There are 8 hidden switches. A switch that is on adds its own fixed numbers to the row, and there is some noise. The rows also spread widely along 12 directions, which tell nothing about the answers.
In the rows, 128 means zero.
Some rows, each with its switches (1 for on, 0 for off) after it:
[123 100 156 142 132 151 179 129  99 116 134 100  98 161 102 133 187 114
 125  83 139 146  93  96 103]	1 0 0 0 1 0 1 1
[110 138 162 105 137 107  92 128 139 110 206  98 102 169 165 134 166 106
 110 120 182 173  76 124 123]	1 1 1 1 0 0 1 0
[167 121 129 121 133 157 116  88 207 147 117 135 126 137 135 155 126 116
 123 148 147 134 168 127 148]	0 1 0 0 0 1 1 0
[177 169 107 164 138 174 139 122 115 121 120 128 135 124 144 117 140 207
  78 100 120 149 115 123  99]	1 0 1 0 0 1 0 0
[130 156  90 106 125  87  78 103 174 115 143 146  72 147 112 140 118 141
 113  99 116 155 149 103 182]	1 1 1 0 0 0 1 0
[166 170 104 104 155  90 116  75 131  86 145 165 101 154 148 123 140 149
  91  78 147 157 154 101 148]	1 1 1 1 1 1 1 1
[114 145 134  93 203 116 129 100 143  56 190 120 104 168 114 116 144  75
  57  79 189 144 129 114 117]	0 1 1 1 1 0 0 0
[149 137 115  89 170 199 107  28 148 134 125 131 120 106 124 157 162  86
 173 150 171 119 195 124  99]	1 0 1 1 0 1 0 0
[139  98 160 109  60 113 147 166 150 147  94 132 105 207 101 164 154 135
 125 169 134 102 119 115 147]	0 1 0 1 0 0 1 1
[130 102 161 145 140 178 169  92 111 112 136 106 115 121 135 104 186 144
 112  81 132 134  82  99  73]	1 1 0 1 0 0 1 0
[182 129 147 162 115 150 147  64 139 141 140 144 107 149 126  92 179 137
 119 114 132 140 122 133 135]	0 1 0 1 0 1 1 1
[212 140 147 103 130 164 149  95 152 155 140 119 137 132 110 155 138  93
 108 135 165 135 178 108 116]	0 0 1 0 0 0 1 0
[160 157 117 139 143 155 154 134  55 122 178  94  97 186  47  96 164  93
  64  98 155 140 128 137 126]	1 1 1 0 0 0 1 1
[ 86 106  93  96 165 107  79  88 198 124 129 142 173 127 147 126 132 107
 130 119 144 110 134 108 111]	0 1 1 0 1 1 1 0
[161 141 146 101 123 155 170 118  76  84 107 131  77 196 109 124 150 173
  77 125 156 104 125 108 108]	1 1 1 1 0 1 0 0
[106 136 115 107 128 100 104  89 169 123 149 130  74 182 128 160 173  99
 182 132 147 180 144 134 194]	1 1 1 1 1 1 1 0
[154 159 129  79 134 179 148 138 119 110  92 119  26 169 100 184 100 169
  61 125 142 115 188  96 146]	0 1 1 0 1 0 1 0
[108 116 106  73 120 133 107 126 116 136 110 121 116 160 129 176 163  92
 157 148 140 114 151  98 114]	0 1 0 0 0 0 1 1
[183 118 147 134 144 159 172  91 165  95 111 136  97 153 100 127 137 129
  87  94 142 144 149 107 139]	1 1 0 0 0 1 0 0
[159 127 155 143 114 134 119 101 224 146 142 136 132 142 136 159 144 135
 132 149 153 151 123 138 156]	1 0 1 1 0 0 1 0
[172 125 153 164  77 157  91 125 171 200 143 118 142 137  98 125 144 144
 130 173 142 117 105 148 124]	1 0 1 0 0 0 0 0
[ 99 105 141 151 146 151 132 122 131 110 143 115 122 174 185 127 193 145
 134 135 153 140  59 144 111]	0 1 0 0 0 1 1 1
[140 170 131 142 176 176 120 115 139 100 181 101  92 151 123 140 149 103
  83 109 175 181 146 150 123]	1 0 0 1 0 1 0 1
[115 121 161 124 144 182 105 123  94 131 170  92  75 176  96 105 134 115
  68 139 194  93 107 140  97]	1 1 0 0 1 1 1 1

New rows, each followed by its switches (1 for on, 0 for off):
[176 132 157  95 126 164 148 126 150 103 100 134  53 173 118 188 109 149
  71 142 166 116 169 102 147]	1 1 0 0 0 0 1 1
[123 123 124  41 138 168 124 118  95 111 111 113  70 186  80 170 122  84
 104 168 174  61 184 107 113]	0 1 0 0 0 0 1 0
[182 148 158 165 101 185 137 147 135 155 135 108  80 175  88 125 126 162
  63 150 144 124 130 149 133]	0 0 0 0 0 1 0 1
[101 158 119 140 128  80  71 147 176 108 178 140 106 195 140 130 143 144
  94 146 153 138  87 158 162]	0 0 1 1 0 0 0 1
[112 106 163 164 158 125 131 113 205 107 180  97  89 144 108 104 153 105
 100  55 142 209  91 112 151]	1 1 1 0 1 1 0 0
[125 140 122 123 156 149  74  98 193 119 150 140 113 153 159 130 105 148
  79 158 169 102 125 154 136]	0 1 0 0 0 1 1 0
[117 139 120 159 124 148  85 137 182 143 138 123  88 178 146 170 160 135
 153 168 147 174 116 171 182]	1 1 0 0 0 1 0 1
[174 171 139 130 134 138  73 130 190 148 170 131 140 155 166 176 144 124
 103 180 191 168 136 166 149]	1 1 1 1 0 0 0 1
[101 131 129 128 156 190 149 157 175  97 113  98  49 169  99 188 123 149
  87 130 145 151 139 133 161]	1 1 1 0 0 0 1 0
[149 152 125 121 161 116 100  96 204  90 161 151 107 158 130 141 113 122
  73 128 173 131 142 143 164]	1 1 0 1 0 0 1 0
[119 116 164 119 162 220 146 126 172 105  98 106 108 134 135 178 134 151
  90 148 175 119 142 116  77]	1 0 1 1 0 1 0 1
[ 99  89 177 133  86 137  88 183 178 163 145  93 135 175 124 166 145 116
 126 182 168 119  75 133 107]	1 0 0 0 0 0 0 1
[ 85 127 126  94 142 165  96 141 164 122 111 120  89 174 177 214 143 146
 144 197 171 110 123 140 131]	0 0 1 0 0 0 1 1
[179 123 185 111  89 170 139 154 115 168 154  75 102 176  82 130 128 115
  73 142 173 136 129 116 106]	1 1 1 0 0 1 1 0
[183 168 124  84 135 149  87  77 119 130 151 137  64 147 152 148 126 128
 103 147 165 114 170 124 141]	0 1 0 0 0 0 1 0
[137 146 141  98 118 120  68 138 190 147 159 113 121 129 185 189 125 139
 129 143 159 173 123 108 128]	1 0 1 0 0 0 1 0
[154 143 136 110 157 178 118  66  96 112 150 128  96 118 149 128 164 122
 103 109 166 124 140 109  85]	1 1 0 1 0 0 1 1
[108 102 152 107 105 163  97 158 136 150 121  98 137 141 133 147 119 150
  94 142 155  95 108  97  58]	1 0 0 0 0 1 1 1
[178 154 163 134 145 138 117  97  95 108 186 130  87 183 191 134 193 136
 117 146 198 163  78 147 133]	1 1 1 0 0 0 0 1
[143 113 165 125 144 179 121 119 185 122 143 106  89 140  81 144 110 106
  75 128 169 114 145 121 117]	1 0 0 0 0 0 0 0
[178 114 195 134 104 172 170  97 103 137 127 123  88 153 133 103 161 164
  86 121 150  99  97 110  94]	0 1 0 1 1 0 1 0
[102 117 115  76 127 119 114 121 107 108 108 126 105 188 148 147 161 136
 141 146 140 107 118 102 112]	0 1 1 0 0 1 0 0
[126 114 152 129 128 110 107 115 171 117 161 132 117 189 145 136 154 126
 123 158 178 122  78 147 154]	1 1 1 0 0 0 1 0
[176 165 143 144 141 152 108 120 152 124 159 136  84 144 127 128 103 180
  42 111 165 128 126 125 132]	1 0 1 0 1 0 1 1
[165 135 137 125 121 135 180 124 129 123 125 116 114 147 123 165 172 121
 136  86 131 182 141  93 134]	1 0 0 1 1 0 1 0
[164 176 105 111 138 153  93  94 147 149 158 122 133 142 115 143 146 103
 124 152 158 145 178 145 127]	0 0 1 1 0 1 0 0
[116 135  74 159 155 133 138 111 103 131 137 124 145 140  89 101 200 105
 137  80 104 157 118 128 129]	0 1 1 0 1 0 0 1
[143 126 166  88 126 110  74 121 160 118 153 138 152 166 199 151 139 130
  99 163 202 122 105 118  86]	1 1 0 1 0 1 0 1
[138 115 154 120 145 177 120 104 176 124 133 110  91 130 113 135 121 127
  78 109 159 136 143 102 110]	1 1 1 0 0 1 1 1
[120 130 122 144 104 125  82 128 145 164 147 129 147 158 192 158 183 143
 174 177 145 133  80 151 129]	0 0 0 0 0 0 1 1
[160  96 154 100  70  88 143 129 140 156 104 134  97 180  77 157 168  94
 161 118 125 147 143  71 157]	1 1 1 0 1 0 0 1
[138 152 138  67 114 105 115 181 147 124 130 114 116 194 161 230 142 113
 121 157 181 178 152 108 148]	1 1 1 1 1 0 1 1
[113 141  94  80 112 136 110 127 114 159 110 109 127 129 140 197 184  93
 201 126 110 168 170  94 115]	0 0 0 1 1 0 0 0
[147 140 139  97 140 216  72  62 136 159 131 127  88 115 129 158 147 119
 132 186 182  90 173 139  91]	1 1 1 1 0 0 0 1
[146 126 118  97 115 113 124 140 145 103  73 163 127 162 166 176 138 188
 110 136 130 115 122  86 119]	1 1 1 0 0 0 0 1
[158 152  93  91 106 127  90 148 116 166 120 125 166 137 105 165 123 120
 122 141 139 113 165 103 102]	1 0 0 0 1 0 0 0
[169 139 150 106 139 141 105  82 159 159 174 125 125 142  99 142 164  52
 133 147 186 135 170 129 126]	0 0 1 1 1 0 0 1
[141 128 125 143 127 180 126 112 150 137 118 121  64 135  58 116 130 137
  76 107 110 123 154 116 133]	0 1 1 0 0 0 0 1
[ 89  81 152 119 120 116 135 143 142 115 124 106 140 136 151 116 179 140
 124  78 109 144  58  70  71]	0 1 1 0 0 0 0 0
[104  99 157 121 126 198 120  94 177 149 130 105  77 144  31 130 125 101
 112 160 159  71 151 136 117]	1 0 1 1 0 0 1 0
[162 157 121 138 167 161  88  63 136 119 181 137  97 167 114 104 135 102
  86 152 198 109 143 171 145]	1 1 0 0 0 1 1 1
[139 106 146 103 142 138 185 130 153  94 115 117 114 168  73 174 166  62
 123 104 153 151 165  91 125]	1 0 0 1 0 0 0 1
[119 118 133 134 139 171  85 135 187 144 128 113 146 126 135 149 124 137
 103 156 154 112 113 137  99]	1 1 0 0 0 0 0 0
[141 123 149 122 115 129  81  78 142 135 157 132  59 137 137 118 148 129
 123 108 142 136 117 104 135]	1 1 0 0 0 0 1 1
[193 147 174 176 139 172 157 127 182 124 162 112 100 138 110 127 147 138
  54  99 156 192 119 135 137]	1 1 1 1 0 0 0 1
[125 105 155 148 101  97 118 154 222 114 137 131  86 186  94 130 103 150
  76 121 133 130  95 125 183]	1 1 0 0 0 0 1 0
[146 120 148 111 141 147 111  85  83 103 146 141  89 174 101  90 152 132
  82 139 178  63 104 123  96]	1 1 1 0 0 0 0 1
[164 133 149 118 115 174 124 144 177 152 127 100 108 116 137 186 117 140
 107 125 141 164 151  99 119]	1 0 0 0 0 0 1 0
[121 126 134 154 122 117 148 102 126 115 149 132  64 184  69 102 177 125
 116  93 130 145 106 128 168]	1 1 1 1 1 0 1 1
[109 102 154 140 104 156 128 154 183 170 136  87  76 171  78 167 164  93
 152 142 129 175 126 134 172]	0 1 1 0 1 0 0 0
[182 166  89 145 151  63 122 116 164  95 161 160 169 153 164 145 168 112
 123  81 136 200 125 119 161]	1 0 0 0 0 0 0 1
[141 101 158 126 110 163 142 106 104 131 123 123 107 152  79 107 168 119
 103 123 142  89 114 107  86]	1 1 0 1 0 0 0 1
[117 105 179 101 152  92  86 103 164  97 183 131  97 165 170 132 155 104
 105 116 197 141  82 101 115]	1 1 1 0 1 0 0 1
[155 183  89  75  93 114  67 139  86 150 137 119  96 171 153 167 124 152
 128 149 138 143 158 114 140]	1 1 0 0 0 1 1 0
[191 151 108 145  82 125 147 147 134 167 115 134 139 189  91 144 145 138
 114 154 124 134 152 144 163]	0 0 0 0 0 1 1 1
[ 89 110 106 117 172 175 137  89 143 110 130 122 122 160  76 142 179  72
 138 148 167 103 144 146 123]	1 1 1 1 0 0 1 1
[151 146 107 162 139 201 155  79 145 130  95 145  73 144  78 152 171 148
 141 148 124 123 164 152 159]	1 0 1 1 0 0 0 1
[187 131 152 182 112 210 139 130 139 188 145  97 139 134  81 114 152 138
  79 148 153 130 116 157 113]	1 1 1 0 0 0 1 1
[148 151 160 116 133 165 111 147 143 138 182  88 105 146  94 147 126 101
  62 123 178 150 141 122 103]	1 0 1 1 0 0 1 1
[185 110 188 106 142 168 166 109 181 108 118 120  73 141 144 189 152 110
 107 110 170 184 154  82 132]	1 1 1 0 0 0 0 1
[130 133 101 146 101 174 150 146  94 157 103 107 148 162  71 104 153 157
  96 135 106  95 125 141  99]	0 1 0 1 0 1 1 0
[ 89 104 137  69 110 104  74 107 192 122 118 140  95 142 141 152 121 137
 123 136 135  98 130  84 117]	0 1 1 1 0 0 1 0
[168 110 166 140  92 114 165 124 185 132 132 128 100 183 102 140 162 115
 120 126 127 157 124 123 173]	0 1 0 1 0 0 1 0
[ 98 105 109  83 180 168 116  84 187  91  96 139 117 126 168 185 138 119
 135 140 156 100 153 108 112]	0 1 0 0 0 0 1 0
[153 106 172 135 122 215 154 110 187 153 100 115 118 140 121 165 137 135
 109 171 162 104 154 133 102]	0 0 0 1 0 1 1 1
[115 106 141  94 155 175 156 100 131  93 104 129  83 181  86 167 171  91
 129 160 176  95 153 126 122]	1 1 1 1 0 0 0 1
[120 104 135  81 118 116  98 141 201 151 137 110 152 152 106 183 138  62
 148 154 155 137 155 103 123]	0 0 1 0 0 0 0 0
[108 141 134 130 149 120  67 114 172 113 172 124 151 116 205 132 156 151
 117 107 158 172  82 114  81]	1 0 1 1 0 1 0 1
[173 165 141 142 124 168  91 109 133 166 193  99  84 153  79 113 139 100
  94 149 164 138 142 159 142]	0 0 1 0 0 0 0 0
[ 90 108 114 122  94 135  94  97 148 141 111 131  84 152  57  96 141 141
 135 124 103  93 127 114 127]	1 1 1 1 0 1 0 0
[164 123 143 157 125 196 160 134 159 129  86 125 114 158 136 157 142 182
 106 151 140 134 122 138 127]	1 1 0 0 0 1 0 0
[117 142  89 144 164 174 147 108  93  94 114 129 109 160 123 123 163 176
 106 122 133 100 100 143 120]	1 1 1 0 0 0 1 0
[161 152  92 153 134  96  81 102 165 138 152 159 179 129 189 121 167 151
 136 124 125 152  95 143 137]	0 1 0 0 0 0 0 0
[112 114 134 156 103 153  90 102 162 163 155 109 112 138  47  68 127 122
  92 116 123 103 119 139 122]	1 1 0 1 0 1 1 0
[ 86 118 131 112 136 187  95 134 195 138 118 100 102 124 100 162 110 143
  93 146 144 111 142 120 109]	1 1 1 1 0 0 1 0
